The first 7 rows are patterns. Each new row is the sum of 2 different patterns, raised or lowered, with some noise. Before adding, each is slid sideways (what falls off one end comes back at the other) and multiplied by a number that may be negative. Names go in the order of the patterns.
Known rows, each followed by the names of its patterns:
[  3   2   8  13  17  24  -3   3  -8   1  -4  -3 -15  -4  -5  -8   2   6
   0 -15 -14   1  18  -6  -3 -10   0  10  -8 -21   2  -3  -2   3  -2  -8
   8  -2   2   1   1   0]
Y
[ 11  -6  14  -4  -6  -3   4   6  -3  24   6  -1   0  -3  -1  -5  -1  -3
   0   2   1   0   0 -11   0  -3  -3   1 -14   1  -6   4  18  -2  13  -8
   0  15   1 -11  -1  -5]
G
[ -9   0   4   3  -2  -1  -2  14  11   3   2  -9   3   8 -13   0   4   1
   2   0  -6  -7 -21  17   0  -1  -9   2  -8   3  -6   3  -7   3  -8  -9
   9  -7 -13 -10  -6  -3]
S
[  7 -14  -1   6   5  -6  -5   0   3   5   0   7   5   6  -3   9  -3   6
  -8   0  -2  -5  23   3   2  -4   0  -1  -3  -2   6   4  -3  11  -4 -10
   9  -1  -3  -7 -16 -10]
H
[ -4  -9  -3   2 -14  -1  -2 -16   4  -3   1   4   1   1   3   5  21 -12
  -5  -4  -2   1  -7   0   3   1   2   2   4  -1   1   1  -8 -17   9  -2
   1  -3  -1   1   1   0]
K
[ -8  10  10   4  11  20  14  -3  -1  -4   0  -2   1   1   0  13   6 -14
  11   6 -16   4  -1   4   1  -4  18   1 -12   1   7  16   5   5  -2   1
  -4  -7  -1   2 -15  -5]
D
[ 10   9  -6   0 -11  -4   0  17  -4   3   3  -5  -1  -1   4  14   5  -4
  16   2   4   4 -14  -1   4  -4  -4   2 -10  24  -6  11 -24  -6  -5   0
  -2  -1  13   5  -2  -1]
F

New rows. What belongs after each?
[ -3 -15 -23 -15  -3  -5  -8 -15 -28 -14 -27 -17 -18 -24 -28 -13 -21  -6
 -16 -10 -17   1  -2 -17 -19 -23 -15 -33 -20 -15 -17  -5 -11 -23  -7 -10
 -28 -15 -18 -14 -16 -12]
G D
[  9   7   3  -7  -5   2  13  -2   2  -1   4  10  -1 -15   4   0   0   5
  -5  -1   4   4  15   4  12  -1   5  13   9   5  13  15   8   1   6   2
  -2   0  -3   4  -1  12]
Y G
[-29 -20 -15 -31 -48 -29 -17 -15 -19 -27 -16 -10 -23 -19 -30 -28 -10 -25
 -31  -8 -26 -22 -25 -23 -21 -37 -27 -21 -33 -41 -32 -27 -20 -22 -20 -17
  -7 -19 -20  -5 -19 -20]
Y D
[-26 -18 -32 -45 -25 -31 -46 -10 -22 -29 -14 -27 -16 -22 -26 -25 -23 -24
 -20 -10  -8  -2 -20  -7 -41 -22 -29 -24 -37 -29 -30 -32 -18 -11 -21 -41
 -26 -22  -4 -15 -30 -31]
Y K
[ -9  -3  -5 -25 -17  -8  -6 -15 -17   1  -6   5  -7  -5 -28  -2 -17 -12
  -6 -11   6 -11 -21 -16  -5 -25 -12 -14 -10   7 -10  -6  -8 -11  -6   0
 -34  -8 -30   7   1 -14]
H F
[ 11 -13   5  13  12   0  -7   4  -3  -1   1  16  17   2 -12  18   8  15
  -6 -13   4   9 -15  -7   6   1   7   8  -2   3   0   1  -9  -3  11  -7
  -9   5 -13 -14   1  -1]
Y D
[23 13  4 22 23 18  0 -4 -2 12 -4  7 12 10 14  9 -5 18 15 -7 15 10 14  6
  9 20 11 -8  8 12 17 27 13  7  5  4  1  4  7 -2  5 -1]
H D
[-19 -36 -11 -29 -12 -20 -12 -18 -26 -20  -8 -16 -23 -21 -15 -22 -11  -6
 -10 -32 -26 -17 -19  -8 -18 -24 -17 -16 -24 -13 -30 -22 -20 -16 -13 -17
 -22 -17 -16 -20 -13 -38]
Y F
[ -9   7   0   5  -5   0  -5  -8   6  12   2  -3  -5   0  -7   0   1   5
  -6  10  -7 -12  12  -5 -10 -11 -15  -9   0 -12   2   6   3  -6  -5   8
   8   5   1   1   6  10]
S H
[27 28 12 18 31 30 22 19 28 13 26 13 26  7 18  2  8 14 16 34 18 10 30 23
 19 14 16 13 21 25 47 -1 20 21 24 17 25 18 31 17 22 23]
S F
[ 10 -13  -7 -11 -21  -1 -19   6  -3 -15 -11  10 -10   2 -24  -2 -22  -9
  19  -3  -9 -17  -5 -29 -16  -9  -2  -1  -9   6 -10 -14   1 -11 -11 -13
 -22  -5   0 -18  -6  -2]
G H
[14  1 11 19 10  5 -2  5  9 12 10 19 25  8 11 23 17 18  3  4  8  5  0  2
 13 20 15 14 22  9 13 10 -1  6 22  2  5 13 15 15 11 11]
K D
[  3   7  -4  -9 -13   7   1  -2  -1 -15  25 -24   6 -22  -6  -3   1   2
   0  15   4  -4  -2   9   9   2   0  -8  -2   0  27  -5   7   0 -19   0
 -12  10  13  -7  -5  24]
G F
[ -6 -16  -7 -20 -13 -14 -36  -2   0   4  -6  -6   1  -1 -13 -11  -4 -12
 -14 -26 -12  -5 -14 -15 -10 -17   7 -12 -22  -8   1 -13  -4  -3   7 -27
  -6 -16  -2 -15  -4 -15]
Y S
[  0   5   5   3   0  -7   9   8  -8   8   4   7  -1   5   7   6 -12   1
   3   5  21   5   1  -1  -2  -3  -2   0  -2   1  -6  15   2  -5  13  10
   5  -6 -12  -8   6 -12]
H D
[  1  -1  -8  -3   8   9 -16   2  -8  -3  -3  -9  -1 -10  -1   5  -2  -2
 -11  -5  -3  -8 -16   8   0  -1  -6   5   1   2  -7 -10 -11 -10 -11 -21
  -1  -3 -13   1  -4  -1]
K D
[ -9 -19 -12 -15  -4 -14   3   3   8   4 -10  -4 -10  -9 -10  -8  -8 -10
   2  -3 -18   5   7 -24  -4  -9  -3  -6 -11   4  -8 -13  -2  -1   2   4
  -4  -8   3 -13 -10  -9]
K D
[ 9 17 12 15 15 18 12 17 19  7 11 30  7 20 40 15 20 10 18 25 -7 17 32 18
 12  3 10 10  9 26 22 24 15 18 28 24 22  9  4 16  3 -6]
S D
[ -2  -6 -12 -17 -13   4   0   1  -2   2  11  -5 -14   3 -11  -5  15  -8
  -9  20  -3   4   0   1   5 -10   2  17  11   9   7  -5   0  -3   2   1
   4  -8  -2  10   0   9]
Y D
[ -6 -10  -4 -12  -7 -19 -18 -22 -28   6  -9  -1 -11  -5  -6   1  -6  -1
   0 -11  -7 -10  -2   7 -10 -24  -7 -14  -6  -5 -23  -3  11  -7  -8  -9
 -10  -5   1 -14  -2  -8]
Y H
[ -1 -11  -1   6  -9  -1   0   1   5   4  -7   1  -2  -9 -17   5   0  -2
  -2  -6  -2  -7  -4   6  -8 -13  -2  -9   5  -7  -1   3 -20  -4  -3   4
  -3  -2   1  -6 -18   1]
H K
[ 12   9  13  22  19  11  14  19  16   6  11   3  18  12  26  11  13  25
   8  16   7  -2  23   3  15  23  -1  14  24   1  15   5  14  -4  16  10
  32   4  14  -3 -13   2]
G F
[-10  10  21   3   9   5  -2  13  13   0  -1  -5  -1  -5  -9  -9   3  -5
  -8 -13 -19   6   0  10  -6   3  14   9   3  17   7   1  -4   2  19   5
   0  -8   7   1   2  -1]
Y D
[  2  15  -7  -7   3  -3  -1  -4 -11  -2  -1  -4  -4   0  -9  10  -6  -1
 -24  -1  -6  -2  -5  -4   5   0  -4  -5  -2   0  -5  -9  -9  -6 -10   8
  -7  -1   0  -4  -3  -2]
K F
[ -2   1   0 -10  -1   2  -8   1 -12  -1  -7   1   9  -3   3 -14 -11  -5
   1 -10   3  -5   8  -3  17  -2  -2   2   0  -1  -3  25  12  -3 -11   0
   1   2  -2  -9   4  13]
Y G
[  5  -6  -4   0  -7  -6  -6   7 -17  -4  -1  -5  -1  -4   2   5   2  -5
   5  -2  -1  -1  -4  -3   0  -3  -5   5  -8  12  -8  -6 -13 -13  -1  -3
 -12  -4   9   0  -1  -8]
G F
[ -1  19  15  -5  21  12  12  21  15   3  25  16  21 -10  14  15  16   5
  13   6   8   2  10   8   8  20  -3  21  21  19  19  -7  15   8   9   7
  12  13  13  -8  -3   9]
S H
[ -4 -13  -2 -12 -30  -9   2 -23 -22  -6 -21  -3 -25 -11  -1 -24 -16  -3
 -12 -14 -22 -15  -9  -4  -6  -7   4 -11  -7  -1  -5  -4 -24  -1 -11 -19
 -32 -24  -7 -12  -8  -5]
H D
[  3   6   2 -14  -7   4  -2 -13   0   0   8  -4   6  -3   8   7   5   5
  -8  15  10 -10   1   2   1  -1   0  -5  -5 -14  14   1  -1 -12   1  -7
   1  -4  -4  -4  -1  -4]
G S
[14  9 16 12 24 20 33  5  2 15 20 16 22 14 22 14 17 10 23 15 10 26 21 24
 21 22 32 21  8 21 18 12 14  7  9 13 11 19 12  5 22 11]
S H
[-24 -20 -34 -10  -1  -4 -17 -11  -9   5 -10  -2   4  -6 -14  -7   7  18
   1 -21   1 -10   6   0 -26   1  16  -7  -2  -4 -13 -10 -15  -1  -4  -9
 -14  -5 -13  -7 -12 -11]
Y S
[ -5   8  13   2   7  -8   7  10   6 -21  -8 -13 -12  -3   2  -3 -19  -6
   3   1   1  -1 -28   0   5  -8 -23  -5   9  -5 -11  -5  -5  18  -2   2
  -4  -1  -7  -8  -3   5]
Y D
[ -5 -14 -16 -12 -15 -20 -11 -13 -12 -12  -5   2 -19 -10  -8  -1   0   3
 -16 -11 -15  -5 -14 -17 -11 -15 -15  -4 -14  -5 -13 -27 -24 -12  -2 -21
 -33  -9  -8  -2 -16 -27]
Y K
[-13   6  -7  -2 -17 -10 -11 -17 -23 -23 -11 -10   1  -3  -9 -21  -8  -9
 -15 -15  -4 -15  -5   2 -11  -7 -15 -10  -2 -30 -10  -2 -12 -16 -24 -16
 -15 -13 -18 -16 -17  -7]
Y D
[-12 -11  -1   5  -7  -2   5  -8  -4  -3  -5   0  -3   0  15  -6 -15   1
 -15  -1  -4 -16  -5   8 -15  13 -10   0 -24  -6 -15  -5 -10  -8   2  -4
 -11  -8  -5  -9 -22 -22]
Y F
[ 11  12   5  28  15   5   8   4  -1 -11  12   2   7   5   7   7   8  -3
   3  -2   3   8 -16   6  -1  -2  25   2  19   3   8  19   9   1  22  -8
  12  -3  17   4  -5   4]
G K
[ -5 -10   9 -17  -8  -1  -2   2   4   8  14 -10  -1  -1   5  -2   5   5
   4  -1   6  -4  14   4  -2   2  -4   7  -6   7   5 -11  -4   5   2   4
  -7  -5 -18   1   3   7]
G S
[  6  -3 -21  17   0   2   0 -16  -1  -1  -9  -9  -4 -14  12  -8   5 -25
  -4   2 -10  -4  -5   8   1  -6  -6   3   6  -4  -2 -14   0  -4  11   2
  -4  -1  -9  -7  -6  -1]
K F
[-13  -2 -15 -21  -4  -6 -12  -7  -7  -3 -10  -3   2  -8  -8   7 -10   6
  19  -2   1 -11   0   7 -24  -2   9  -2  -4 -12 -10 -10 -17  11   1   2
  -8  -1   2   4  -1  -6]
S D
[ -3   4  -3  -2   3   4  11   0  -1  10  -5 -14  10  -1   4   3   6  15
  -6   3   0   0   0   9 -11   6  -1  -8   5   4   8   2   7  10  11  10
  23  -3  -1  -3  -1   4]
S K
[-12 -17 -16 -11 -10 -13  -4  -1  -2  -7 -12  -7   6   3  -2 -11 -12  -5
   4  -7  -6   5  -9  -3   3  -9 -17 -23   7   1  -9  -4  -6 -16  -5  -8
   1 -12  10  -7 -13   3]
G S
